All groups share one centre, and each spreads out both ways along 10 directions, with some noise.
In the rows, 128 means zero.
Known rows, each followed by its group:
[140 157 121 106 117 118  99 142 115  64  88 117 118 140 118 114]
kosag
[ 80 111  85 114  71 168 139 126 126 106 127 129 171 185 133  69]
Katu
[139  68 153 130 122 160 158 178  80 169 170 152 202 160 126 168]
zemur
[144 137 106 103 155  88 122 143 134  78 145 131 140 133  97 134]
zemur
[132 100  80 102 155  90 119 164 125 143 176 166 141 153 134 157]
pim
[134  58 140  98 170 200 161 115  92 122 162 112 153 109 187 143]
pesas
[115 118 130 167 123 142 124 139 126 157 159 120  89  90 136 173]
kosag
[134 145 113 104 106 136 131 151  90 120 156 154 152  93 122  96]
pim
[155 107 103 119  72 140 144  93 139 136 168 176 130 132 100 118]
kosag
[113 124  80 127 110 113 145 141 132 110 152 149 202 113 118 149]
pim
[161 108 120  71 115 142 129 125 108 121 172 139 158 111 117 131]
zifab
[129 107 108 105 139 156 118 119  93 123 139 184 199 106 153 126]
Vebe
[162  99  81 164  85 109 144 158 145 126  68 120 176 137 150 213]
pim
[ 98 115  65 126 105 107 145 174 136 155 141 115 145 159 143 121]
Katu
[166 106 156 105 131 143 130  82 124 181 117 147  83 152 174 112]
zemur
[156 128 141 121  77 151 115 167  85 133 142 109  87 138 144 147]
pesas
[123 133 130 103 134 162 111 204  74  50 152 113 160 125 101 125]
zemur
[110 148 130 112 139 136 126 120  94  95 164 117 169 150 126 132]
zifab
[180  92 105  87 120 127 155 164 146 102 171 163 129  85  65 109]
zifab
[ 97 110 156 131 168 134 147 130 149 144 171 116 141 126  87 119]
pim
[192  88 133  89 150  93 107 131 133 155 162 175 150 119  95 208]
Lozo
[151  98 111  91 136 121 138 101 135 173 156 134 126 128 150 151]
pesas
[ 97 141 113 110 127 119 136 117 132 139 180 133 147 141 114 116]
Lozo
[ 98 109 139 157 207 142 153 124 107 102 207 159 129 139 154 149]
Katu
[ 53 145 122 154 124 149  70 166  97 145 127  96 161 152 133 159]
Katu
[120 116 111 158  89 125 125 141 126 150 102 159 143 186 137 140]
Lozo
[ 75 106 161 206 135 156 125 122 123 180 133 162 136 144 138 144]
zifab
[114 123 154 115 153 148 144 175  80  98 104 120 205 148 130 107]
kosag
[127 139 108 112  77 121  93 101 102 168 135 152 134 185 151 151]
Katu
[142 111  80 116 119 114 149 171 119 107 111 121 160 131 144 126]
Vebe
[184 107 152 108 117 172 145 144  89  41 125 142 191 136 109 130]
zemur
[170 123 170  85 128 108 147  77 136 177 138 151 203 149  93 132]
Lozo
[179 150 118 105 114 114 147 134 114 121 155 126 127  64 126 141]
Katu
[138 160 104  88  90 115 111  92 124 136 166 132 136 131 130 140]
Vebe
[ 79 117  89 167 115 101 137 113 184 118 167 163 160 158  59 137]
Lozo
[136  81 108 141  79 155 132 131 109 143 144 185 178 167 133 166]
zemur
[125  55 128 103 167 178 149 153 124 109 143 157 149 105 134  94]
Lozo
[ 92 159 147 146 149 131 135 118  99 117 182 136 180 138 123 155]
zifab
[118 139  74  71 162  90 130 111 115 169 220 153 106 139 168 123]
kosag
[120 144  99 107 106 118 112  63 110 151 177 160 167 158 151 159]
pim
[150  78 174  86 161 187  76 145  85 119 131 154 123 133 117 126]
Katu
[ 96 155 139 203 144 126 174 140 124  98 156 161 131  80 106 117]
zifab
[109 151 133 131 141 124  80 150  94 135 153 119 134 114 129 171]
Katu
[122 126 145 109 133  97 141 159 147 170 140  72 179 143  88 160]
zifab
[123  86 135 155 115 187 195 130 100 163 201 162 113 103 155  95]
kosag
[100 111  91 113 120 158 121 129 112  59 150 144 230 123 104 139]
Katu
[117 104 110 126 109 176 118  90 146  78 168 153 125 106  87 119]
kosag
[134 140 106 116 111  99 163 106 151 124 203 159  88 146  97  94]
Vebe
[ 72 135 130 172 153 123 129 131 118 122 143 118 204 162 125 174]
Vebe
[126  91 127 158 127 129 176 186 155 110  82  90 208 122  96 137]
zifab
[ 87  94 149 160 161 159 156 145 118 174 127 130 140 111 160 107]
Lozo
[116 122 132 174 150 121 199 149 137 110 172 157 154 119 107 111]
Vebe
[150  66 118 103 111 161 157 145 124 111 117 126 155 184 137 119]
pesas
[114 133 124 145  93 124 105 120 147 143 156 148 118 167  89 130]
zemur
[149 147 101  80  93 136 123 113 101 103 162 141 148 117 135 111]
pesas
[138  92 131  92 148 120 118 144 127 140 209 140 141 126  78 167]
Vebe
[141 135 180 154 118  88 136 175 140 184 107 105 134 166  79 149]
Lozo
[159 121 149 150  84 145 112 141 103 157 100 167 131 121 136 150]
Vebe
[117 157  87  84 123  98 150 140 106 108 187 127 201 156 116 121]
pesas
[111 159  84 112 112 129 116 111  89 104 183 141 145 132 156 147]
Lozo
[163 124 104 125 120 127 134 180  99  90 110 107 142  83 156 171]
pim
[128 128 175 122 148 149 151 137  96 153 212 131 116 100 115 140]
Vebe
[123 162 154 126  94 159 151  69  92 142 138 105 177 156 165 135]
pesas
[200 167 134  66  56 120  72 127 100 115  79 119 111 125 118 132]
kosag
[149 145  96 162  72 147 137 109  67  76 151 180 160 174 182 175]
Vebe
[ 94  95 131 128 161 160 128 125 110 119 152 179 175 129 133 102]
Vebe
[116  92  90 139 106 153 135 134 148 111  87 136 136 144 140 103]
zifab
[ 61 108 133 131 168 131 168 113 111 146 193 176 242 205 118 102]
kosag
[124 121 116 127 104 146 170 150 120 111 117 120 163 112 124  99]
Lozo
[104 212 102  95 136  82 128 145  90 120 223 120 171  93 100 124]
pesas
[126 144 138 132 147 130 179  60 121 114 196 155 182 115 120 131]
Katu
[116 125 147 104 125 167 110  93 102 168 194 130 111 105 140 139]
kosag
[ 88 128 120 131 145 124 134  79 147 131 195 143 170 138 105 151]
pesas
[159  68 104  55 170 136 116 128 124 175 170 146  87 111 170 123]
pesas
[ 93 147 145 166 130 124 138 209 117 103 111 127 181 145  65 105]
pesas
[152 111 142 118 115 179 141  76 113  76 143 141 152 135 132 140]
pim
[ 90  97 151 141 166 138 114 138 152 141 162 122 140 128  83 157]
kosag
[ 88 149 115 125 155 134 143  88 118 101 202 136 174 113 115 130]
Katu
[129 110 115 129 119 131 102 106 138 123 148 148 116 159 117 154]
pim
[113 111 122 108 166 123 119 145 121 120 188 158  82 138 118 102]
zifab
[122 107 129 159 117 161 152 185  91 107 104 129 200 125 138 148]
pim
[ 90 126 142 113 140 132 106 123 119 154 186 138 130 149 111 121]
zemur
[133 113 171  93 183 132 163 187  97 140 155  90 165 119 115 117]
Lozo
[143 116  88 115 129 138 156  45 136 117 122 164 148  98 187 114]
zemur
[125 137 144  98 125 146 141 110  86 119 161 139 228 121 127 137]
kosag
[154 101 153 103 114 136 132 159 118 135 159 138 128 155  82 120]
zemur
[ 61 138 159 206 177 119 130 220 116 142 172 115 148 131  83 159]
pesas
[134 129 146  90 142 151 136 147  94 111 157  99 156 116 128 120]
zifab
[165 163 100  79  81 122 117 153  92 100 158 113 119 104 127 129]
Lozo
[106  96 114 158 138 126 130 131 132 128 151 168 187 158 109 172]
zifab
[142 122 145  93 195  99 141 136 135 159 156 115 111 124 140 130]
zemur
[145 128 137  92 131 140 118 112 124 145 144 132  99 130 130 108]
zemur
[123 114 121 140 109 147 148  99 111  92 164 206 208 175 103 125]
pim
[172 147  64 139 106  86 225 180 120  79 171 130 164 101 138 152]
Vebe
[132 148  78  77  78 158 169  94  98 111 154 129 230  65 145 108]
pim
[138 135 161 135 132 149 138  77 131  99 167 156 137 107  87 129]
Katu

New rows, each followed by its group:
[108 175  90 131 109  59 143 145 149 165 146  70  84 205 148 146]
Vebe
[132 125 123 111 120 120 116 138 125 105 114 141 177 159  98 133]
kosag
[115 150 130 128 115 153 105  91  71 145 158 161 171 135 170 165]
Vebe
[ 93  59 106 165 131 148 171 119 131 175 214 194 171 156 121 155]
kosag
[ 85  63 132 136 171 129 137 149 132 159 189 167 210 180  95 159]
kosag
[139 117 120 153 109 135 149 135  97 105 178 166 158 141 129 166]
Vebe
[174 160 160 170 122 142 115 131  95  31 120 141 105 117 114 189]
pim
[143  76 150 110 141 143  51 189 109 108  86 117 140 155 103 187]
kosag
[125  99 157  85 166 135 121 138 135 192 148 148 145  65  95  85]
Vebe
[100  85  86 121 182 105 116 170 142 106 161 188 168 130  79 116]
pesas
[ 72 121 150 164 155 123 134 124 144 150 130 146 185 178  94 126]
pesas
[148 116 122  89  78 147 155 138 112 102 140 114 163 185 120  99]
pesas
[ 96 139 116 136 121 116 135 125 157 136  69 120 171 131 122  87]
Vebe
[121 158  98 112 127  94 143 107 129 134 141 121 209  98 128 154]
Vebe
[151 113 119 169  92 107 128 129 164 113  95 128 127 154 100 182]
pim
[149 130  92  92 183  81  94 200 106 108 127  82 120  93 150 183]
kosag
[139  90 102 165 104 111 124 163 131 127 144 188 114 214 128 167]
Vebe
[140  73 104  93 170 125 111 185 104 141 165 131 122 129 152 165]
kosag
[154 105 183 154 166 135 149 115 138 117 160 169 105 129  82 137]
Katu
[128 141  98  78 102 138 133 110 109 124 177 153 171 109 127 101]
pim
[162 142 123 103 105 126 136 125  86 150 178 145 102 117 159 145]
Vebe
[169 144 109  84  68 120 135 108 109 169 162 154 130 116 143 125]
kosag
[ 90 177 142 135 137 124 137 119 109 120 159 130 189  98 101 113]
pesas
[135 101 133  95 115 151 111 191  77 148 158 134 118 141 139 134]
zemur
[110 145  80 124 113  94 130 121 130  98 169 108 163 178 128 170]
Vebe
[100 146 140 142 143 119 155 185 116 129  96  57 137 146 150 122]
Vebe
[119 105 132 118 134 149  95 102 123 139 132 166 220  92 105 149]
Vebe
[107 119 160 155 123 168 111 117 106 125 117 126 129 161 139 146]
pim
[118 141 132 146  99 111 123 161 114 175 153 123 143 141 111 153]
zemur
[150 113 100 120  58 120 139 133 129 185 171 148 142 112 105 144]
zemur
[110  90  90 108 201 102 134 146 133 128 147 180 191  84 114 126]
pesas
[150 176 136 145  93 108 148 160 117 110  92 104 106 100 135 101]
kosag
[146 150 165 120 123 170  90 121  89  96 142 127 117  77 105 145]
Katu
[109 113 141 108 174 143 150 113 114 172 208 175 124  98 129  91]
Vebe
[132 164 128 112 143  93 123 108 111 153 199 147 124 128 116 142]
pim
[ 51 178 119 140 147 102  92 193 115 126 202  93 143 137  71 137]
zemur
[129 162 137 103 133 142 117 170  60 115 165  95 145 136 149 151]
Lozo
[123 106 115 129 146 144 169  86 164 100 126 141 159  88 126  95]
zemur
[ 78 109  97 110 139 152 107 136 103 100 162 131 196 148 126 136]
Katu
[124 104 124 180 107 152 155 155 140  99 103 156 112  96 109  83]
zifab
[109  98 163 151 165 142 118 151 108 172 217 156 133 158 106 184]
Vebe
[112 143 157 152  94 158 110 121  88 132 138 123  95 191 152 140]
Vebe
[164 110  71 112 125 113 164 117 133 109 139  97 194  86 171 211]
pim
[117 154  81 134  91 102 120 119 131 130 148 143 143 119 124 143]
zemur
[133 159 109 125 133  93  98 157 106 115 108 117 175 137 144 186]
kosag
[133 135 107 148  69 144 160 113 144 106  94  95 195  78 117 142]
pim
[108 138 131  95 159 123 137 144 115 158 150  94 132 119 144 101]
Vebe
[129 127 117 166  89 132 165 138 146  84  83 141 142 145  98  90]
Vebe
[122 138 132 110 129 125  85 106 137 124 151 122 112 120 102 151]
kosag
[119  99 115 138 132 121 108 148 129 136 146 154 162 151 118 182]
kosag
[138 121 127 146  91 155 163  96 132  77 141 159 131 128 106  99]
Katu
[142 114 123 122 107 134 141 126 160 141 170 128  81  91  85 103]
kosag
[171 101 128 147 101 114 157 157 118 118 229 176 135 136  61 211]
Vebe
[151 120 104  92  74 123 156  98 147 117 206 104 129 152  99 159]
pesas
[185 117 185 158 136 139 211  97 130 127 139 182 109 135 131 110]
Katu
[ 99 134 133 100 110 163 115 132 110 140 141  98 142  98 133  91]
pim
[ 94 149 103  94 130 102  99 209 132 147 207  95  92 106  55  94]
zemur
[155 126 117  58  80 105 186  69 170 143 122 110 194 194 103  69]
pesas
[ 75 100 125 168 134 156 150 114 160 165 128 151 116 123 129  72]
Lozo
[ 98 127 121  95 181 109 133 137 129 186 150 117 161 106 143 100]
Vebe
[116 128 140 126 122 184 130 114  90 108 160 129 138  92 155 131]
kosag
[112 120 135 160 148 105 110 160 149 171 142 109  83 125 108 163]
kosag
[113 129 194 130 157 186 162  68 100 111 172 115 159 124 135 126]
pim
[194  95 128  99 104  96 156 132 140 172 127 171 170 151 113 140]
Katu
[ 83 139 157 125 149 141 101 125  77 158 199 182 133 177 125  95]
pim
[104 124 130 161 114 123  85 143 129 158 113 129 104 170 125 164]
pim
[ 96  45 145 179 141 221 117 137 112 107 167 142 141  95 123 177]
kosag
[106 139 148 167 135 139 101 144 104 120 115 107 187 119 126 202]
kosag
[139 187 111  87 117  85 105 114 113 114 123 123 167 146 120 139]
kosag
[ 92  91  68 184  90 107 122 164 145 136  86 154 207 180 131 193]
pim
[130 122 144 145 139 128  98 130 127 133 152 147  88 135 110 150]
Katu
[ 85  90  93 166 124 127 119 164 143 107 122 151 179 158  98 151]
pim
[153  84 125 130  96 163 106 142 115 115 119 160  97 151 142 150]
pesas
[133 147 108 150 100  86 154 142 152 129 132 116 180 131  99 161]
Vebe
[176 158 178 114 134 124 168 147  85 131 184 159 126 107 112 105]
pim
[161 113 149 132 138 127 171  70 141 114 177 190 127 138 100 125]
Katu
[151 109  72  72 144 111 127 102 145 128 169  98 135  86 153 173]
pim
[169 135 136 102  95 132 144  91 120 193 139 134 107  97 163 126]
zemur
[142 152 140 128 131 132 138  59 128  88 117 143 145 137 130 127]
zemur
[ 77  86 141  88 201 151 107 126 128 124 165 128 217 102  87 125]
Vebe
[113 176  93 134 119 102 131 118 118 101 133 174 220  97  99 115]
pesas
[117 134 101 137 127 106 116 140 122 118 129 152 169 168 127 156]
kosag
[103 152 159 121 135 103 127 123 133 181 191 151 110 151  75  94]
pim
[101 154 135 111 111 158 132 156  56 140 126 104 149 176 194  86]
Lozo
[112 128  85 126 146  77 106 156 164 113 154 142 126 159  74 147]
zemur
[151 151 155 170  69 168 142  74 107  80  73 160 183 146 142 150]
zemur
[ 90 158 137 110 138 152  74  78 106 115 190 140 121 124 109 135]
Katu
[111 122 129 150  89 151 176  97 151 154 181 166  87 124 106  69]
kosag
[106 112 101 118 149 115 148 175  91 153 166 160 198 130 142 130]
pim
[178 132 163 120  43 180  61 115 116 114  72 126  58 120 108 124]
kosag
[131 111  82  89 115 114 148 133 138 192 191 137 131  86 139 126]
zemur
[119  98 155 128 144 153 111 133 118 161 150 159 123 137 112 115]
Vebe
[129 112 123 146 143  99 158 116 163 179 138 148 155 136 137 153]
zemur
[154 143 119 113  68 102 116  68 166 167 154 180 105 127  68 117]
Vebe
[115 106 133 161  70 132 140 111 172 175  70 114 188 144  98 151]
zifab
[140  86 162 120 152 146 185 154 135 111 168 144 158 124  79  90]
pim
[124 181 124 169 114  73 175 165 132 127  92 115 150 149 126 111]
kosag
[160 117 123 137  90 111 146 160 146 127 149 137 110 140  87 143]
Vebe
[151 132 117 110 154 111 121 136 103  97 122 139 136 152 152 148]
zemur
[103 132 123 133 137 137 110 169  81 118 156 166 156 146 136 122]
pim
[132 163 127  76 133 142 128 148  72 108 186  97 149 110 138 121]
Lozo
[141 114 139 118 127 144 132 176 112 149  80 119  96 126 160  85]
Vebe
[ 88 149 128 114 108 144 147  96 115 157 179 150 184 123 106  88]
pim
[109  89 144 176 163 116 139 133 170 139 161 153 138  97  56 164]
Lozo
[113  52 138  86 172 154 128 163  94 157 178 173 211 200 119 122]
kosag
[ 56 146 141 202 138 131 133 128 134 130  96 121 151 207 144 118]
Vebe
[165 119  86  90 109 108 122 129 123 117 179 146 184 104 106 185]
Vebe
[ 92  86 135 102 218 111 130 207 113 164 106 154 182 143 135  75]
pesas
[113 111 142 114 140 121 104 132 139 179 119 142 125 130 106 113]
Vebe
[ 68 111  96 179  92 137 115 145 142 112 171 167 190 166  67 145]
zemur
[131 161 165 116  78 163 153 132  53 182 137 146 170 114 167  90]
pim
[134 140 103  86 116 110 136 133 117 131 141 141 173 144 116 104]
pesas
[158 131 125 120 115 129 103 147  84  94 152 145 158 129 130 191]
Lozo
[113 130 140 149 172 103 118 119 116 114 132 146 156 186 145 164]
zemur
[160 176 159 153 103 103 144  98 115 146 142 123 126 119 125 174]
pim
[120 122 184 154 179 117 163 135 167 138 170 118 138  93  47 122]
Katu
[164 128 136  32 131 140 110 146 110  69 174 110 116 156  77  91]
zifab
